All groups share one centre, and each spreads out both ways along 13 directions, with some noise.
In the rows, zero is written as 128.
Some rows, each with its group after it:
[ 81 122 126 149 120 126 175 113 133 186 145 125 121 100  90 130 135 101]
M
[125 125 115 155 175 104 100 116 123 109 140 115 125 159 132 112 141 116]
C
[133 129  95  94 167  70 166  93 126 141 107 135 125 143  93 137 159  98]
J
[137 118 104  99 126 105 128 118 129 126 141 105 137 149 116 119 135 127]
J
[174 128 106 151 125  89 141 101 159 115 109 138 125 136 174 128 165 175]
W
[ 84  86 104 163 102  94 133 131 104 166 173 134 115 142 136 123 110 104]
U
[121 127 123 101 132 114 121 115  99 202 154 144  84 161 119 135  77 137]
U
[126 159  83 110 167 113 114 108 114 109 169  97 129 144 136 115 139 176]
M
[106 101 183 139 143  72 155 135 135 144 200 119 134 139  79 110  91 148]
W
[112 135 132 101 116  87 159 117 100 137 130 169 132 139 103 123 134 128]
U
[164 166 131 129 119 127 116 134 153 101 140  99 133  87 164 111 147 169]
L
[128 171  84  76 100  96 112 138 120 122 148 150 145 140 151 138 152 115]
G
[107 134 176 138 117 118 114 107 165  97 108 114 135 120 146  85 153 145]
J
[115  99 144 187 104 108 148 113 157 169 173 119 104 105 123 159 155 118]
G
[135 140 149 112 128 102 102 137 125 100 147 123 122 119 146 124 124 139]
U
[129 116 106 183 190  93 136 114 111 121  92 147 115 156  76 129 155 153]
C
[133 118 130 117 118 114 131 109 117 116 150 127 120 128 147 130 141 136]
M
[125 120 148 180  66 158 107 142 136 179  98 140 102 117 126 107 117 162]
U
[ 52 131 101 141 137 178 131 129  70 101 148 129 151 139  91 105 136 128]
C
[104 172 141 119 131 122 121 110 181 126 132 136 147 145 146 122 159 124]
C
[127 122 139 142 117  99 116 134 148 109 137 125 137 133 144 113 132 146]
L
[176  85 153 208 115 140 134 128 119 151 145 185 114 171 141 148 119 160]
D
[132 125 140 150 110 126 120 150 151 141 128 126 132 121 162 108  93 140]
M
[140  84 155 162 144 133 148  90 112  81 115 130 138 134 170  84 147  95]
L
[ 93 104 121 120 135 130 137 108 139 146 156 103 113 136 126 152 109 140]
U
[119 106 129  85 119 120 169  89  76 110 140 157 121 132 135 139 138 121]
M
[147  99 159 126 145 145 170  97  69 128 136 107 116  94  68  92 147 105]
L
[161 130 168 122 120 128 103 113 115 105 108 124 108  99 166  99 147  94]
L
[127 144 118 189  97 141 176 147  80 153 193 161 153  77 131 103 160  70]
D
[ 99 121 143 110 123  76 146 102 142 159 135 123 110 119 113 129 136 103]
U
[118 111 114 142 150 130  82 130 121 141 155 108  87 140 149 167 109 105]
C
[115 131 154  81 159 123 141 125 127 118 131 145 118 132 122 169  95 129]
G
[176 121 141 179 129 108 145 129 114 125 178 147 136 136 148 105 129 169]
G
[ 57 126 149 106 108 111 126 131 153 160 137 114 114 119 119 137  92 135]
U
[133 144 149 144 126 112 163 117 124 132 133 141 133  91 130 100 148 111]
M
[ 70 142 145 139 114 136 149 134 110 171 134 157 113  99 102 136 114 111]
L
[115 118 173 122 135 110 131  96 128 106 126 137 115 124 158 117 138 106]
D
[126 121 170 127  50 177 119 135 135 131 160 140 134 112 128 149 152 123]
M
[177 146 134 135 146 130 114 169  93  88 125 165 142 134  98 147 128 155]
M
[132 134 151 120 142 114 127 124 114 127 155 126 117 117  98 137 138 128]
M
[ 76 148 117 161 116 130 101 118 157 157 114 137 104 139 127 148 147 161]
J
[112 163 159 108 128  83 132  83 132 175 152 150  75 106 142 142 152 115]
L
[135 117 111 127 132 100 127 105 147 104 133 128 128 153 134 155 163 157]
C
[106 112 141 117 115 175 123 126 171 111 160  98 161 144 133 148 138  94]
G
[161 121 146 128 151 108 174 136  99 114 197 133 143 107 121 124 107 142]
D
[151 110 185 134  89 161  99 147 121 115 133 127 118 120 104 136 121 166]
M
[108 125 118 167 128 144 111 140 165 188 117 100 110 122 112 132 110 118]
J
[167  96 128 107 120 126 101 153  97 101 170 110 129 153 109 143 102 170]
M
[119  54  87 153 154  68 126 149 118  84 127  86 139 143 153 110  84 137]
W
[136 108 159 142 113 106  77 137 134  90 131  90 105 107 125 128 146 151]
U
[ 96 120  78 138 149  89 146 142 132 102 130 123 172 157 122 101 122 135]
L
[147 132 143 120 121 109 140 111 126 126 164  97 121  94 127 107 152 129]
W
[151 119 159 161  99 128 133 130 127 112 160 173 140 143 156 133 143 139]
G
[ 71 146 129 116 132 136 170 116 106 119 136 159 153 129 112 112 131 129]
D
[ 86 145 119 101 144 104 106 130 114 109 133  97 124 128 121  94 108 162]
D
[115  94 126 140 127 139 149 128 101 125 147 129 135 143  81 136 124 145]
C
[109 133 144  98  99 121 134 112 120 144 132  98 123 101 116  84 131 122]
D
[ 91 132 144 133 139  84 113 105 144 157 105 129  96 147  69 131 148 163]
L
[117  99 109 140 107 114 140 122 132 149 140 113 118 136 146 119 103 165]
M
[161 106 125 168  75 110 127 149 168 111  94 123 144 116 173 102 129 178]
G
[139 136 168 112 121 124 144 128 131 105 169 125 157 131 101 105 137 155]
J
[ 94 158 142 143 127 149  96 119 136 125 132 140 115 126 153 132 144 126]
G
[132 158 132 150 100 144 105 151 145 146 161 128 139 122 112 128 150 132]
M
[134 142 159 137 132 155 108 170 154 129 158 134 158 157  94 138 103 138]
J
[138 139 125 117 112 123 141 130 139 155 136 124 132 120  84 143 154 116]
C
[ 82 153 142  99  88 189 117 134 161 155 136 110 134 113 116 147 122 124]
D
[110 127 128 119 134 129 130 129 116 133 134 129 117 129 119 137 106 155]
U
[107 162 103 103 123 120 125 144 121 103 130 127 160 123 116 111 146 124]
D
[ 96 140 123 116 109  78 117 108 116 170 125 159  78 114 163 146 132 100]
U
[179 117  94 131 147 113 156  91 102 136 166 144 102 131 169 166 149 130]
W
[166 110 149 157 122 101 133 145 125 111 123 140 112  93 154 142 121 142]
C
[101 106 118 169 103 145 119 118 111 168 113  97  97 117 103  89 121 164]
J
[161 107 168 167 127 113  99 123 124 136 195 126  93 123 154 149 136 111]
W
[ 68 103 170 143  85 170 154 102 138 147 144 122 123 104 106 134 148 112]
W
[116 150 130 113 117 149  96 122 154 140  89 126 129 158  75 138 164 135]
W
[105 164 114 104  77 196  68 173  77 152 116 143 113 117  97 140 116 127]
W
[127 142 148 140 118 127 122 137 128 124 176 136 128 111 143 141 129 137]
J
[123 136 126 110 116 102 141 122 120 140 172 162 125 123 141 169 152  79]
G
[ 95 140 147 121 128  76 140 144 135 129 150 144 137 122  99 131 118 137]
L
[119 102 134 173 141 141 133 120 119 137 151 110 109  98 130 140 141  81]
G
[121 140 145 148 105 145 123 130 149 161 142 131 128 123 126 123 140 103]
U
[ 87 132 139 109  95 107 126 132 123 115 151 125 127 108 116 134 139 137]
W
[119 144 151 144 125 138 122 128 153 108 175 129 145 125 158 134 141 131]
D
[104 170 155 115 121 132 169 128 166 123 137 143 147  94 134 142 129 164]
C
[139 161 129 103 136 119 115 128 129  99 142 109 136 118 147 101 126 164]
G
[151 108 158 165 136 151 116  86 101 142 151  96  78  91 145 109 155 104]
L
[100 157 119 111 205  96 138  97 133 110 179  84 122 115 125 125 134 130]
C
[141 146 127 145 158 196 200 103 149 145 130 143 153 123 134 137 124 145]
W
[156 141 130 132 126 126 136 142 121 102 150 138 149 108 139 131 148 103]
D
[149 131 145 124 134  88  99 117 106 110 135 128 101 110 146 119 156  97]
W
[106 137 103 145 146  83 109 103  96 106 142 114 109 118 129 104 173 127]
C
[ 93 133  84 167 136 124 104 106 163 135 105  81 129 149 104  97 168 171]
D
[132 107 159 153 180 104 150 103  98 117 101 152 120 143  91 100 134 108]
C
[116 114 157 134 154  69 127 138 152 102 176 131 140 147 143 139 106 133]
W
[105 151 125 123 128 153 107 131  94 123 196 130 129 143  78 148 153 149]
G
[132 128 147 142 161 140  91 136 102 109 158  88  90  90 138 134 107 140]
G
[ 91 125 120 166 151 174 118 134 119 105 138 135 153 168 116 112 116 159]
D
[108 127 117  91 139  59 187  99  97 132 203 158 157 157  96 118 154  98]
U
[118 113 128 110 148 120 130 111  61 106 169 144 117 141 112 137 135 104]
U
[130 152 185  99 150 102 119 107 152  68 140 161 133 140 161 154 146 146]
G
[105 119 161 178 158  82 127 126 113 108 146 150 109 113 153 114 118 132]
L
[105 164 167  66 101  80 165 117 106 115 166 143 143  91 115  93 139 140]
C
[112 122 121 113  91 147 139 110 103 139 124 144 116 118 136 138 145 121]
W
[121  76 135 192 143 140 137 110 140 170 131  76 103 111 124 100 114  95]
G
[100 146 105 101 172  67 180 142 126 126 135 153 150 130  73 158 118 140]
L
[133 100 142 142  94  90 119 128  98 130 162 117  90  92 173 115 106 158]
J
[109 137 122 125 125 147 123 127 128 112 149 116 136 115 132 140 145 111]
C
[109 142 136 155 141 148 125 131 124 145 151 121 124 116  94 126 138 120]
J
[110 150 129 121 142 198 163 126 134 137 132 115 152 109 103 129 122 126]
W
[106 113 137 112 134 143 147 114 133 149 131 116 117 110 127 151 121  79]
J
[121 125 190  95 158 147 166 111 121  91 143 141 124  87 169 151 103  94]
D
[120 138 126 116  97 129 134 160 162 103 140 120 171 106 160 127 125 105]
L
[ 99 125 159 143  98 168 130 116 129 134 118 134 118 107 144 119 130 133]
U
[128 136 104 155 114 120 162 147  83 141 170 151 147 105 124 105 128 119]
D
[165 128 119 146 154 144 123 100 126 124 163 121 100 127 181 157 138 142]
L
[110 104 117 127 139  99 145 112 122 153 149 107 111 131 126 121 102 135]
M
[134 109 140 106 146 116 189 109 131  90 134 114 154 119  99 127 134 162]
M
[151 143  76 164 164 122 116 134 138 110 139 116 128 130 150 151 144 161]
J
[141 132 131 143 135 104 123 126 138 128 131 149 116 127 159 147 135 121]
J
[114 166 113 173 155 180 118 178  85 127 189 145 144 122  77 151 116 159]
J

New rows, each followed by its group:
[133 152 105 158  94 149 115 161 120 128 155 139 159 121 124 118 163  99]
D
[129 138 120 133 166 122 112 136  99 129 149 115 133 138 110  98 115  97]
C
[120 103 176 154 152 109 163 129 144  96 159 126 150 118 135 115 109 132]
W
[108 130  89  91 111 121 183 132 123 125 116  83 145  60  68 138 159 119]
G
[139 143 178  84 148 199 139 104 138 119 122 111 126 127 104 133 110 168]
U
[122 172 136  83  84 165 157 123 146 159 134 124 123  62 142 152 141 112]
C
[127 130 134 135 134 152 119 132 130 145 119 130 129 146 101 125 122 129]
W
[113 145 149 131 169  69 102 124 121 115 126 136 106 123 125 121 137  98]
W
[133 120 168 114  98 128 122 117 118 131 150 122 113 118 131 110 121 152]
M
[151 109 143 112  84 131  93 149 132 106 211  98 150 139 172 119 117 114]
L
[ 93 132 123 105 131 172 118 141 109 137 159 118 157 154  63 132 136  70]
C
[144 106 178 175   4 163 133 150 165 166 143 133 143 104  96 117 164 162]
M
[105 137  99 128 124  90 131 151 116 155 167 124 127 120 114 130 110 129]
L
[ 98  54 166 176 116 113 185  88 149 167 171 140 119 157 112 140 115 140]
W
[150 170 138 112 138 136 149 105 150 126 149 140 133 117 123 150 169 147]
W
[ 73 140 135  83 114 104 150 106 154 125 165 184 156 187 168 154 124 107]
L
[ 99 115 178 136 126 123 133 137 133 138 147 140 125 120  67 158 141  80]
C
[148 170 134 117 134 192 182 130 111 124 197 163 169 111 114 163 157 101]
J
[128 149 124 120 120 142 161 106 127 136 119 128 131 103 110 119 157 148]
W
[158 146 158 146 119 115 134  95 106 145 171 172  84 108 140 169 176 134]
W
[124 136 140 106 149 117 126 128 152 108 126 116 126 116 158 141 109 122]
U
[120 118 119 167 148 108 111 152  90 129 118 149  95 122 125 140  94 159]
J
[101 128 152 144 108 160 165 146 156 145 112 144 155 107 138 116  98 108]
M
[127 138 102 155 136 136 129 130 153 125  99 112 145 129 161  90 126 138]
G
[119 128 151 131 127 170 121 148 164 118 148 115 144 128 140 150 104 137]
J
[124 145 124 136 120 138 157 135 108 108 135 145 169 131 116  86 134 149]
D
[140 132 162 127 122 106  97 110 140 115 143 125 108 123 148 133 161 116]
M
[115 106 128 206 154 116 168 105 158 192 126 104  92  83 149 120 115 110]
G
[144 143 142 128  60  89 173 117 138 168 140 126  96  42 135 133 153 182]
C
[128 130 150 109 108 118 122 111 159 152 155 122 135 146 121 129 150  95]
J
[113 136 176 112 134 162 120 108 124 109 121 128 128 119 140 107 134  92]
M
[128 156 108 148 127 122 101 135 153 159 143 106 122 118 115 133 162 104]
C
[122 141  92 125 109 118 157 112 104 143 100 137 130 119 124  90 145 153]
J
[135 129 131 119 102 142 182 132 162 133  89 120 158 104 142  92 101 170]
G
[138 142 116 126 113 120 135 123 135 128 160 122 149 134 140 104 146 136]
G
[ 97 220 131 145 162 162 100 135 178 122 139 131 142 104 148 140 164 111]
M
[116 143 114 127 107 107 127 116 161 145 120 124 124 129 119 132 158 154]
D
[134 142 143 104 114 134 133 150 105 131 154 160 134 134  98 152 118 135]
M
[ 67 143 186 105  79 191 110 107 191 123 155 131 120 106 166 199 163  83]
M
[140 125  60 129 143 141 110 150 147 123  67 111 151 169 142 111 101 154]
W
[138  65 163  92 132 118 182 111 134  57 153 123 145 100 142 191 142  88]
M
[123 123 162 173 135  99 129 129 155 139 177 117 118 118 112 134 132 160]
W
[133 160 124 106 146 112  78 137 104 158 182 112 121 168  82 108 128 110]
M
[113 123 175 130 157 118 161  98 136 123 123 154 100 111 150 150 104 166]
D
[124 158 102  89 127 143 142 119 110 166 106 152 112 125 116 152 128 114]
L
[137 120 117 123 115 106 125 149 126 111 167 110 153 130 136 112 120 133]
L
[149  75 106 145 131 184 115 115 126 130 150 105 120 171 140 161 116 137]
U
[132 136 159  98 129 124 162 107 143 154 140 147 140 136 159 104 105  92]
U
[107 160 114 171  98 140 107 172 112 160 195 169 133 123 112 169 146 102]
D
[100  76 152  75 157 143 120 123 132 107 146  98 124 166  99 174  79 119]
M
[126 152 118 131 111 110 128 135 127 151 129 174 124 148 151 131 117 156]
G
[ 66 119 120 122 122  73 118 139 127 112 164 115 120 116 121 145 119 149]
U
[138 153 156 149 147 122 109 149 140 119 123 111 122  85 131 114 126 114]
U
[111  89 130 170  98  71 113 170 121 124 170 154 143 166 142 113  82 160]
L
[115 131 138 123 127  93 132 114 133 146 139 144 109 143 130 133 116 166]
C
[ 93 133 153 107 126 148 166 130 144 129 121 142 165 134 134  98  91 118]
W
[134 150 128  87 125 123 135 140 122 115 132 104 135  85 130 120 122 118]
D
[119 113 135 129 142 103 114  99 153 123 133  96 125 141 135 111 154  94]
G
[122 117 133 142 123 133 156 124 140 101 132  88 144  86  91 123 163 147]
G
[125 115 152 103 128 107 126 120 154 122 154 102 135 134 163 111 102 115]
M
[110 149 110 136 132 140 115 169 105 101 114 178 147 152 135 142  96 167]
C
[150  97 107 158 179 174 100 157 131  75 132  94 136 125 175 160  95 104]
U
[133 103 127  87  78  98 149 100 116 132 123 125 127 138 141  93 129 152]
J
[ 87 151 171 106 123 103 101 103 183 147 107 133  80 123 140 175 128 175]
D
[103 167 138 135 134 159 121 149 133 145  96 145 111  96 126 137 104 149]
U
[121 193  82 150 123 124 148 153 170 135 150 145 169 117 162 124 138 160]
M
[126 118 104 110 125 111 143 123 125 105 128 112 123 103 178 137 115 140]
J
[117 110 131 166 122 148 121 132 136 134 164 113 128 118 182 116 105 101]
U
[121 139 111 104 138 109 136 128 134 125 149  91 127 107  98 134 132 157]
G
[134 119 145 166 129 114  99 134 144  89 150 147 117 141 100 199 176 174]
W
[166 108 152 163 100 101 147  98 132 115  85 158  96  96 200 116 147 166]
C
[153 105 184 151 120  94 116 109 149 118 156 138 113 145 160 122 129 148]
G
[146 112 159  85 136 150 117  91 144  93 139 103 113 138 172 147 123 150]
U
[136 100 109 106 108 136 121 106 160 149 141  79 126 143 123 135 147 105]
D
[152 125 156  90 100 104 119 117 167 123 128 121 124 139 166 130 113 172]
D
[ 83 158 154 128 192  98 117 141 150  95 134 117 138 116 113 126 121 101]
W
[139 172 152 100 121 165 116  95 133 150 158 140 112 132 123 149 167 127]
U
[134 123  77 158 158 131 138 149  85 121 137 138 137 126 141 125 109 109]
M
[108  99 137  90 103  97 138  90 105 133 118 123 105 123 138 110 136  96]
J
[120 136 113 156 108 112 118 132  98 122 103 126 102  80 116 117 162 143]
G
[104 121  98 168 144 106 147  93 104  85 122 124 124 118 137 107 171 188]
C
[150 125 124 102 139 138 141 107 125 113 114 137 138 150 142 129 135 119]
C
[120 133 166  90  87 117 132 126 113 112 122 170 110 100 175 149 118 128]
C
[111 115 136 131 139 143 129 106 115 116 137 125 124 137 150 114 121 123]
C
[126 162 158 141 141  97 130 125 165  91 177 103 136  79 213  97 121 151]
C
[136 137 126  80 173  96 163 107 136 135 208 107 144 148 103 146 125 118]
G
[118 109 142 138  98 146 141  96 125 120 123 122 119 113 148 112 148 150]
M
[129 114 146 146 108  94 126 123 149 129 145 143 115 131 130 158 148 145]
G
[163 113 131 144 114 113 133 128  90 148 160 119 111  98 144  99 126  94]
J
[120 159  87 141 122 159 183 147 114 104 164 142 155  78 154 153 128 177]
M
[117 135 133 127 157  92 143 108 123 148 142 122 115 128  83 126 147 123]
M
[ 97 137 137 103 113 134  64 126 133 141 138 131 105 160 156 141 118 106]
G
[119 157 135 124 138 116 147 127 143 125 152 122 141 113 101 130 147 148]
U
[120 114 139 158 133 143 112 122 127 139  70 135  93 138 138 119  90 196]
D
[157 120 149 152 127 111  87 156 152 113 164 107 116 115 134 166 136 120]
M
[145 137  98 126 124 126 153 146 108 111 165 152 177 125 158 120 150  41]
M
[111 120 193 139 132 152 134 106 117 162 142 136 112 125  90 110 130  79]
W
[107 137 145 147 108 172 128 149 131 130 127 133 132  99 122 135 115 132]
L
[159  98 187 144  78 108 113 117 119 110 138 192 129 169 170 116 144 114]
G
[115 138  93 133 159 121 119 132 128 102 136  70 124  86 114 131 148 131]
W
[119 113 146 104 165 103 126 106 136 106 109 110 115 126 130 132 127  95]
G
[118 156 150 103 143 102  98 132 120 134 136 167  85 136 122 190 114 163]
M
[168  98 107 142 117 107 144 128 117 147 128 123 108 125 107 152 131 164]
C
[110  80 141 132 144 120 126  92 143 121 126  81 103 137 118 130 128 142]
M
[126 161 139  49 133  87 113 122 166  80 125 126 150 152 137 145 134 169]
G
[126  89 132 116 181 108 139 113 101  96 164  87 109 122 156 119  67 160]
U
[141 136  85 110 131  95 141 123  99 122 108 131 122 119 131 114 132 154]
W
[131 133 131 122 144  83 126 104 104 105 143 130 129 144 140  80 139 142]
L
[112 126  97 170 155 111 141 108 123 133 126 155 137 158 114 130 174  91]
G
[103 122 112 111 137 126 161  97 122 118 119 133 140 139 157 110 125 121]
M
[137 177 149 115 132 183 136  99 149 183 169 133 115 127  96 163 162 122]
W
[128 119 127 147 141  93 143 111 133 128 142 112 111  98 176 112 128 114]
M
[135 108 134 148 125 135 133 110 120 119 120 124 125 132 138 104 140 127]
L
[146 124 130 137 133 137 124 161 145 115 162 123 145 133 155 141  83 158]
C
[113 120 129 135 146 103 131 103 124 138 120 121 100 133 125 122 123 151]
M
[ 74 115 113 114 156  92 133 125  74 112 172 149 124 146 144 124  95 106]
D
[143 116 130 112 115 142 132 157 143  98 150 137 153 136 147 168 106 136]
G
[136 122 126 155 150  99 156 109 131 133 128 135 109 111 135 140 138 151]
D
